The same things were measured in two ways. Each way mixes the same 9 hidden numbers, adds some noise and spreads widely along 6 directions of its own, which tell nothing about the thing.
Some things both ways: the first way, then the second way.
[-10 -23 -30  17  -4  12 -41  37 -27   0  10 -21 -14  28   4  34   5 -11
  21 -22  -9  16 -29]
[-18 -40 -18  -1  25 -20   5 -16  18 -13 -11   9  37   8  -2  15   5  10
 -21  27   4 -42 -28   2  -6]

[  5 -13 -18 -20 -21  45   4   5  -8  21 -36 -54   5 -22   7  38   4  -2
  29 -45 -16   6  31]
[ -4 -25 -24 -29   3 -30  38  10  34 -26   2 -33 -16  11   1 -13 -19 -21
 -18  -6 -12   0  37  17   5]

[ -8   7  27 -11   7  -2  -8 -36 -10  -1  10 -29   7 -20  -7  -4  -7  14
  -9  -3   4   2  36]
[ 48  25  21 -39  -5  16  -5  20  -6 -13  29 -21 -24 -33  27 -28  -3 -18
  36 -25  22  52  25   0   3]

[-19 -20  33 -24 -65  26   5   9  -4  31  -8 -31 -12  17  11  12   7  32
  28 -11 -24   4  25]
[  9   8  13 -41 -11  12   4  21  15  24   1  15  47  14  -2  -2  50  27
  27 -58   5  22  -9  27  70]

[ -6  -8  15  -3  -3  13  29 -30  -2   7 -36 -23   1  22  -3 -16  36  21
  19 -19   9   7  36]
[ 27  32 -35 -42  14   0  15  18  11 -22  -8   6  -2 -28  26  29 -21  10
  20 -39  -4  40  -1 -32   9]

[ 19  21 -46 -20   2  15   1 -31  30   3 -35 -13 -28  45   4  14   5  17
   8 -24  11  -2  29]
[ 17  -8   0  -9   7  -7 -24 -18  -8 -19  -1  -8   6 -39 -11  -6 -10 -11
  -3  38  10   5 -12   2 -12]

[-55 -17 -14   5  -4   2  -4  30 -26   5  -8 -27 -12 -40   3  24 -29  -8
   3  -7  25   1  34]
[ 21  19  19  27  17  24  14  18 -23  -4  37 -24 -19 -11  20 -20 -18  14
  28 -23   2  17  -5 -25 -19]

[-23  -1  36 -28  -7  -9  14 -21  -2  10  21  18 -16  27  -2 -42  -5  26
  -2  10  -6  -2 -12]
[-13  17  -4 -35  -3  27   7  -5  21   7   0  25  15 -41  -7  34  28  15
  10 -42 -20 -11 -30 -36  11]

[ -7   1 -31 -46   8 -80 -20   6 -24 -19  18  39   3  13   8 -43 -33   3
 -11  -1   4   0 -38]
[-23 -27 -24  38 -47   9  29  15  -7  30  38  -6  24  53   1 -40  14 -14
  14   0 -20  -5 -27  -4 -12]

[ 35 -20  -6  -6 -28  16  -2  22 -53  -8  56  10 -18  19 -16   8  41   4
  10 -22 -45  10 -20]
[ -7 -35 -37  -1  18 -29 -10 -27  22 -24  -9 -17   0   0 -11  34 -26  -7
 -33  64   1 -29  24 -39 -69]

[-25 -20  -5 -38 -31   0 -11   6 -13   2  32  48 -33 -20   5 -31   7  42
  -7 -19  -8 -10 -31]
[ 13 -11 -15 -31  31 -15  37  21 -13 -23  38  -8 -25 -16 -12  13  14  12
 -15 -19   4  31 -20  58  21]

[-31  -6 -32 -24  -4  11 -31 -16  31  16 -13  -8 -14  -3  14  10 -29  27
  -1 -14  17  -9 -29]
[  6  17  26  26   4  22  24   9 -10 -10  24 -41 -15 -12  25 -14 -16 -12
  19 -25 -14  -2  17 -44 -40]

[ -5  31  -1 -29 -25   8  57 -31  22 -24   2  50 -42 -11 -25 -50  25  43
 -19 -11   3   2  43]
[ 19 -27  24 -17 -36 -26 -11 -37 -16  23   1 -40   2   7 -18   1  24 -11
  -1  73  -4  20   8  46 -21]

[ 14   5   2  -7 -40  25   4  10 -17  -9  15 -16 -18   5  -7   7  31  15
  19 -29 -41   9  22]
[ 11  15 -14 -30 -21  13  43  12  25 -22   7 -32 -21   0  47   8  -7 -13
  16 -18 -24  14  22 -33 -23]

[  3   8  -4   4 -15  -7 -59  -7  23  -2  25  17 -30  50  -5  -1 -13  13
   3  -1   5  21 -11]
[ 36  10  35  -9 -13  16 -33  -5 -26 -11  13 -11  17   4  56 -29   9 -22
  25  15  38  19  10  21  -3]

[-10   0  -5 -23  15 -15 -24 -37  42  36  -2 -29 -30  33  25  10 -28  -4
  -1  -9  28 -22   5]
[  5 -26  -8 -11  19   1  -6  -1  -3  11  15   9  22 -20  -7  -7  41   7
 -12   1  21   5 -20  31  27]

[-14  -5   4 -25 -28  25  29  20   4   1 -24   2 -42  35   2 -18   2  32
  25 -30   3  -2   6]
[ -3 -12  15   6 -15 -25  -9 -39   3  17 -27 -43   3 -13 -23  -1 -21 -13
 -10  39 -24  -9  34 -11 -20]

[-37   7 -26  -6 -28  10   0  15   7  13   1 -23 -13 -39   5  38 -22  -9
  -2  -8  -8   4  41]
[  0   1  35  28 -23  33   3  -6 -25  29  36 -17  -3  -4  19 -35  22  -7
  22  -2  -4  -2 -16  -3 -13]

[ -7 -31  23  -3   6  33 -15 -23 -14   6  26  31   7  -8 -16 -32  16  19
   0  -7   5  29 -37]
[  5  14  18 -61   7   1  13   8  11 -10  -4  27  26  26  39  34  25  33
  19 -47  11   0 -21  43  49]

[ 20   1 -15 -31 -39   5  -3 -21  31  19  16 -14 -11 -35  11  16   3  -3
  -4 -32 -19  -2  24]
[ 15   2  18   0   9  10  -6   8 -34  20  36  24  12  -2   6 -19  16  20
  28 -19  24  17 -49  35  27]

[-51 -29  14   1 -34  41  20  25 -30  10  -4  24 -19 -11 -13 -10   7  37
  10   4  18  18  22]
[  6   5  -5 -18  -9  11  54  32  17 -29   5 -44  25  56  37  31  36  21
   1 -34 -24  15  27  16   9]

[  1 -18  27 -16  20  29  47 -42 -14  -1  -3 -26  15 -58 -17 -15   5  -1
  -7 -18  19   0  24]
[  6 -11   7   4   2 -27   6 -10   6   6  -4 -37   3  24 -14  14 -22   5
   4  19  -8  -1  37 -23 -40]

[ 15  -9 -40  26  -6  47 -38  19  -7  -9  10 -31  -8  21 -11  47  17 -10
  23 -37 -19  25 -37]
[ 15   9  -8  -1  10 -12  26   6  -3 -55   3 -42  -4  21  56  16 -34 -25
   0   5  -1   3  31 -24 -53]

[-45   8 -47 -17  62 -12  16 -13  -9  15 -38 -28  13 -11  12  19 -51 -27
 -12  14  35  -1  15]
[ 11  20   5 -16  -5  24   6  31 -38  -7  51  13   5 -22 -20 -14  34  -1
  11 -51   4  47 -36  50  44]

[-10  -6   3  -5  -6 -22   4  37 -42  -4  31 -14 -23  59  -3  12 -17 -15
  13  11 -17   1 -19]
[  5   1 -11  15 -16  15 -15  15 -36  11  19   5  59   5 -28   2  48   2
   0 -11   3  34 -30  23  23]

[  1 -44 -35  12 -36  90 -10  15 -51  29  -9 -18  16 -20  -8  57  43  29
  25 -27 -20  26   9]
[ -5 -28   7  25  21 -23 -26 -32  -1   0 -25 -21  30   5  -9   4 -13   6
 -24  47   6 -30  18  -3 -15]

[-24 -12  21   5 -34   8  -5  17 -30  -7  32  10 -11 -14 -17  -5   4  17
   3   4 -12  23  16]
[ 21  -5   5  30   1  -6 -26 -10 -34  -8  12 -36  10 -11  -3 -21 -15 -32
  -5  34  16  21  27  -8 -36]

[ 32 -28 -10 -16  52   0 -36 -42 -21  33 -15 -73  22  26  20  36 -23 -24
  12 -24  22 -14  -5]
[ 28  13 -24 -12  44   7 -11  35 -12 -24  20  21  19 -30  -4 -11  -8  15
  10 -46  31  35 -15   2  39]

Other things, the second way, with their names:
<422>: [ 13 -32 -37 -44  -5 -27 -13 -17  33   2 -14   0  -9   6  30 -14 -13 -15
 -16  35  20   5  35  22  13]
<519>: [ 13  -7  -8 -52 -19 -17  -1  11  -6 -12   9  -2  17  13   0 -12  27 -18
 -12 -12  13  39  13  86  59]
<112>: [  0  12 -11   4 -22   4  12  14 -13  -4   4   4  42  14   7  -9   0 -10
  21 -25 -11  14 -31  -5  12]
<449>: [ 10  39 -21 -57  -4   5  11  22  10 -36   9  13  -8 -22  22  20 -19 -26
  15 -63  -1  30  14 -23   3]
<654>: [-16  -2 -11  34   7  10 -26 -27 -21  13 -11   9  25 -34   2  -9  -5 -13
 -21  11  -2 -20 -16 -14   5]
<377>: [ -8 -28  34  37 -11  -4 -12 -31  -6  37  -2 -19  18 -13 -18 -47  -3  -1
  13  36  -7 -29 -23  -4  -2]
<171>: [ 21  45  31 -25  -7   8 -29   5 -53  -1  23  25  10  -6  13  12  -4 -10
  29 -43  24  40 -12  30  15]
<227>: [  1 -22  38  27  32   2 -59 -21 -40 -16   5   4  58 -20 -38  -5  30   6
 -27  37  34 -22 -23  45   9]
<69>: [ 12 -25 -10 -19  21 -26 -37 -29  23   0 -31  -7  36 -28 -28  25  -3   2
  -8  43  16 -13  16 -41 -28]
<334>: [ 48  29  46 -13   4   1 -15  -1 -31   9   9 -17  -2   0  25  -2 -13  25
  45  -6  20  40   3  15   4]
<559>: [ 27  29   5 -17  24  -5 -16   6 -23 -36   2  -8  -1 -31   4  12 -27  -4
   2 -18  12  31  15   6   5]
<56>: [ 19  34   7 -36  10  20  55  32  16 -36  26 -27 -34  14  50  37  -9  25
  28 -55 -18  17  17 -26 -22]
<726>: [ -4 -36  -3 -19  22 -35 -27 -25   5 -19  -9  11  24 -14 -39   8  -6   2
 -24  43  16 -26 -19  33   4]
<129>: [-17  -6 -13  53 -24  10 -21 -29 -44  14   4 -24  16 -10  15 -24   3 -55
 -32  30  -5  -1  20   0 -22]
<480>: [ 29   9 -20  29  -1   1 -30  20 -49 -17   5 -12  72   2 -18  -8  15 -14
   3   6  19  53 -13   9   9]
<77>: [  9  -3   0 -25 -12   0  81  19  -2 -16  33 -54 -30  38  50  24  29   4
   2 -16 -24  26  11  35 -16]
<82>: [ -8 -38 -24 -32 -18  12  31  24  50 -15  29  -8  19  26 -16   2  47  15
   0   4 -13 -13 -12  -2  -5]
<67>: [  4  -8  14  -2  12   8 -29 -28   0  32   2  20   5 -43 -13  -4   2  19
  14  15  11 -16 -28 -26  -5]
<703>: [ 17 -27  46  11 -10  -2 -25 -38 -19  26  -9 -36  47 -17 -39  12  54  22
   2  65  -4  -2 -22  17 -15]
<117>: [ 16  16   9 -10  15  16  -1  -5 -40   1  25  16  -3 -40  23   2  16  -1
   8 -18  16  22 -42  27  15]
<421>: [-27  14   0   9  -2  11 -23 -35 -29  38  -1  49  17 -37  -1  15   0  -4
   2 -16  -3 -20 -51 -16   5]
<285>: [  0  -5 -25 -39 -17   4  67  29  24 -16  24 -15  -7  15  24   3  21   0
  11 -37 -25  17 -18  17  17]
<260>: [ 14  -4 -20  -4  21  -7 -12   5   4 -19  -7  -4  36 -33 -25   5  -3  -3
  -1   0   5  11  -8 -31  -5]
<265>: [ 10 -19  15   4  22  -2 -45 -22  -2  13   6  14   9 -26  -3 -21 -10   3
   5  27  34 -17  -6 -11  -8]
<415>: [ 12 -21 -25 -35 -14 -18  32 -15  29  -5   4 -36 -30   0  23  23  -4 -10
  -1  37 -14   9  22 -20 -49]
<718>: [ -7  29  43 -25  -1  16 -12   3   3 -10 -11   3  33   3   4  16  15  14
   8 -55  -6 -10  16  13  38]
<626>: [ -9 -16 -17  -9   0   0  30 -17  27  12 -12 -14  -3 -20  26   3   5  -3
  -4   5 -20 -18  -5 -29  -8]
<96>: [  5  18  -9 -14   8 -15   1 -19  -8 -23   1 -18 -35 -32  16  24 -47 -36
  -7   3  -5   7  33 -38 -56]
<649>: [ 21 -21  -8   3  -1 -19   7 -14   5  25  -2 -35  -7  -3  17 -22 -11 -14
   7  29   7  16  30 -17 -21]
<236>: [ -3  10 -22 -37  28  -4  35  21  14 -53  -5   7  24 -10   7  41   5  16
  -8 -43 -13  -1 -31   8  22]
<197>: [-31 -26  -3   6 -34  -2  17 -32  25  42 -11 -27  15  38  -2  37  32   7
 -15  25 -34 -33  31 -32 -44]
<433>: [ -7 -13  -9 -37  17 -27  -6  11  22 -12   7  28  18  18 -19   3 -18   7
   5 -28  17 -11   0  10  18]
<599>: [ -4  -8  22 -18 -18   4  25  -5  38 -38   2 -45  -6   0   4   2 -10 -13
  11  17 -29 -31  16 -38 -51]
<569>: [ 19  19 -11  21 -18  27  12  20 -45  25  34  -5  13  -7  24 -35  23  -8
  20 -32   1  53 -26  26  35]
<194>: [ -3  -2 -31 -18  21 -14  15  18   0  -8  14  20  19 -22 -32   7  -1   1
  -1 -38   0  15 -30   1  24]
<209>: [-22 -31  -9  16 -12   5  13 -19  17   9  -6  -9  43   7  -9  15  29   4
  -5  28 -22 -38 -31 -34 -30]
<201>: [ -3 -31  15 -37  14 -43 -23 -36   4 -16 -25  -2  22 -19 -27   8   1 -13
 -27  39  13 -21  -3  55  19]
<693>: [ 15  -2  11  -1   3 -12 -28 -33 -17  11 -14 -20   5 -65 -38  -6  -7 -18
  -6  32  -4  14   0  -9  -9]
<254>: [ 30  37  45  -8 -23  -1 -16  -7 -36  17  15 -16 -24  13  54 -30 -37 -29
  42 -24  21  34  42   5 -10]
<452>: [  2  -6 -18  -4 -10   2   0  -1  -2 -11  22 -10  -2 -38 -12 -18  -7 -46
   0   2  -1  11  -2 -30 -31]
<237>: [-20   6 -19 -22  10  -2  14   7  29 -12 -16  24  40 -16  -8  14  -8  -1
  10 -48 -14 -23 -25 -43  15]
<685>: [-17 -10 -43  21 -16 -15  31  -2  10 -12  -3 -33   0   0  16 -19 -35 -53
 -11   4 -26  -4  21 -44 -37]
<470>: [  2 -24  17 -17   7 -21 -11  -5  15  -4   3 -21  12  31   3   1   1  -7
  -6   8  20 -13  48   7 -16]
<116>: [ 31  12  37 -33 -17   0 -25  -9 -34  -8  31  -3 -10 -14   0  -3   6 -14
  24  16  21  31 -12  39 -12]
<106>: [-36 -64 -18  25  14  -2  26 -12  28  12   5   4  40  12 -17  -9  36  27
 -22  32 -13 -60 -57   7   8]
<149>: [  7   6   1 -63  -8  -6  18   4  32  14  -4  12   2   9  20  17  14  18
  23 -38   0  12   9   6  30]
<625>: [-11 -22  18  -6 -34 -22 -31 -32   2  26  -7 -23  20  -8 -45 -16   7 -41
 -10  30  -3  -5  38  -2 -20]
<300>: [-12  -3 -46 -25   0 -17  15  15   2 -48  14   3  13 -20 -31  14 -13 -37
 -20 -14 -13  10 -15  -3 -13]
<207>: [-11 -36 -22 -26  22 -18   5  10  37 -37  -5  -3  52 -10 -68  26  25  21
 -20   9 -10 -20 -25   0   7]
<162>: [-14 -40 -52  -6  11 -28  29 -12  18 -25  -6 -23  -8 -37 -24  -7 -10 -21
 -44  37 -24  -9 -13  15   1]
<264>: [  6  -2 -19 -26  14 -26  39  30 -17 -85  21 -31   9  23  -5  32  -6 -16
 -26  -7 -10  21  -4  57  -9]
<412>: [ 34  31  16  -6 -41   4  -4  13 -22   8  23 -25 -10   7  40 -47 -33 -50
  52 -22  11  50  33 -27 -24]
<371>: [  5 -26 -45  -3  31 -29  12  15   1 -74   4 -15  30  12  14  10 -19 -32
 -29  23  16  -5  -3   4 -31]
<185>: [ 26  14 -11 -57  11 -33  33  13  11 -30  -5 -18 -19  -8  23   9 -33 -12
  16 -32   1  37  18  16  14]
<191>: [ -1  16 -24   7  -2  -6  27  10 -24 -13  14  10   7  24  28  17 -28   7
  16 -15 -13   9 -39  -2 -10]
<403>: [ 11  -6 -34 -39  44   5  22  27  12 -61  22  14   1 -18   4  34  13  32
 -18 -16   6   6 -36  31  20]
<632>: [  6  -8  18  12  -5 -34 -47 -34  -9   4 -10 -20  -5 -22 -63 -14 -60 -13
   1  54  -4  -7  25 -22 -39]
<461>: [ -7 -18 -42 -42  35 -12   2  21  51 -51   5  19   2 -38 -55   3 -22  15
 -20 -19  -5 -16  -8 -11  23]
<694>: [ 20   2  13 -27  -6 -24  20  12  -3  -1  11 -34  -9  28  22 -12 -11 -18
  13 -20   8  31  45  28   3]
<43>: [-17   5  -6  27 -23  -6 -27 -38 -27  45  -4  13  12 -39 -37  -8 -25 -26
   6  17 -18  -5 -24 -39 -24]
<114>: [ 27 -17  12 -12  11 -29 -26   7 -24 -18  17  -3  32  14 -20 -18  -5  -9
  11  21  36  23  -9  44   6]
<366>: [  6  -9   3 -13  42 -24 -26   9  -7 -17  17  26  13 -29 -57  -8 -28  12
   2 -15  25   0 -24  12  16]
<328>: [ 28  25 -26 -82  37  -9  13  23  19 -40   8  36  -9 -34  25  46 -12  11
  23 -52  23  29 -21 -16   8]
<221>: [ 15 -19  20  12  19 -20 -34 -16 -20  33  12  -6   7  -2 -28 -13  -7   8
   7  22  28   8  15   4 -11]
<444>: [-21 -27 -18 -30   4 -44  -8 -32  41   6 -17  14  -6   9 -26  31 -46   3
  -3  30  -7 -42  12 -43 -44]

Some of these things the first way, each followed by its name:
[ -8 -10  32   4  27  28   7 -24 -12 -14   4  -1  -3 -24 -22 -32   1  -3
  -4 -13  23  21   7] : <236>
[-33  -5   1  10  -3  15  12  37 -33   5 -19 -17  -8  20  -6  11 -13 -14
  21   0   1  26  29] : <519>
[-35 -16  41  -2  19   3   1 -24  12  19   5 -24   2 -35  -2  -8 -41 -24
  -7   7  37  13  23] : <470>
[-32 -12  44  11   9 -22  16 -20 -51 -22  14  30  18   3 -31 -54   7  30
  -7  36  32  31  25] : <480>
[-31   2 -14   1  -8 -13   2  10 -19 -19 -25  14  15   7 -14 -27   2  27
   9   0   4  29  -4] : <112>
[ 12  -9  11   5 -27  36  -3  19   1 -10 -13 -59  -9  10  -3  20  29  -5
  40 -59 -34   9  -8] : <185>
[-55  -9 -24   9  -9  12  17  38 -45 -14 -41   8 -10 -13  -7  -7  15  26
  17 -12  11  20  47] : <162>
[-11  20  31  21  25 -24  12  -9 -13 -26  -6 -71  39 -34 -16   6 -17 -46
   5  -7 -12  26  37] : <412>
[-37 -13  64  20  -7   3  20 -21 -23  -5  10 -14   3  -2 -22 -28  23  25
   5  17  14  13  39] : <69>
[-10   2  16  -2  39 -14 -12 -13  15  -5  -8 -45 -30  32  11  -5 -10 -23
  14 -30  21 -12  -2] : <626>
[-15 -11  20   3  -8  37  21   0  -5   8 -18 -17 -15  -3 -10   2  -2  -5
  14 -16  18  20  35] : <559>
[-20 -18   9   1  -4 -16 -25  12 -34  -8   8 -15  -9  58  -2  -7   5  29
  20   1  -3   4 -29] : <260>
[ 16  21 -52 -28  -9  42  23 -25  46  -6 -30  25 -27  -5 -12  -5  -9  14
  -6 -32  12  15   8] : <264>
[ 11  13 -47 -25 -13   7  15 -12 -22  16  -4 -37   5  -4   4  53  -3   6
  -2  -6 -17  -7  53] : <82>
[ 20  23 -70 -12  25  41  -7 -21   4  -9 -29 -45  -2   8  -6  53 -17   5
   5 -27   1  -1   5] : <599>
[ 18   6  36 -19  16   3  14 -31   1 -16  11   7 -15 -29 -18 -40 -15 -15
 -12 -20  26  12  39] : <726>
[ -8  -6 -20 -26 -41   4   0   5  30  24   5  31 -18  34  11 -17  17  19
  12 -17 -36  15 -46] : <421>
[-21  -7   9  22 -22   8  46  37 -40 -34   1  18  12 -71 -30 -25  29 -20
   4 -19 -11  47  40] : <191>
[ 15  -6  37 -40  44 -11  23 -37 -47   4 -18 -28  18 -39  -7 -32 -40 -16
  -5 -14  40  -3  71] : <461>
[ 30  -6 -17 -18   7   4  26  48 -58 -20 -10 -41 -16  31  -7  18 -16 -34
  31 -39 -17   0  -3] : <632>
[-17  -4   9 -31  11 -31   1  -3  15   9 -22 -33 -10  -7  15  -7 -56 -22
   6 -16  35  -5  17] : <366>
[ -7 -14 -41 -21  29  20  26  -1  -1  27  -9 -32 -21  52  16  35  -4 -20
   9 -13  -4 -20 -37] : <197>
[-21   5  12   4   9  17  40   0 -29  -5 -26 -56   3 -19 -13  25 -20 -17
   4   1  19   5  70] : <207>
[ -8  -3   7 -11 -56   9   0 -14  -7 -11  12  30   9 -42 -17 -23  18  46
  -4  -2 -11  27  31] : <114>
[ 18  10 -42 -24 -11  41  14 -25  48   6   7 -17 -43 -17   3  22  15   2
  -2 -51 -15 -21 -11] : <77>
[-16  26   9   1  23 -34  22  30  -1 -24 -12 -37 -16  31  -8  -8 -37 -52
  12  -6   0  16  14] : <300>
[  1   3   5 -25 -22   0  14  -3  18   4   0  26 -61   3   1 -20 -11   1
  -3 -18  28  -2  64] : <403>
[-11   9  -4   9  21  12  13 -11 -10  -6 -33 -56  35 -28  -7  15   6 -25
  13 -23  -6  25  22] : <685>
[  8  -5 -27  37 -11  36 -27   7 -16 -10   6 -28  20 -17 -22  43  21 -14
  12 -16 -13  42  20] : <371>
[-17   2  40 -15  12 -39   9 -14  13  -1  10 -16 -35   8   7 -28 -27 -19
  -7  -8  27 -14  32] : <67>
[  7 -15 -24  -9 -68  42   1  25   2   6  -5 -13 -39  23   3  30  29  31
  28 -45 -24   0   3] : <334>
[-17  -2  -8  -9  15   3 -12  -4 -15 -12  -9 -25  -3 -33  -2  -1 -19   2
   5 -27  17   2  19] : <377>
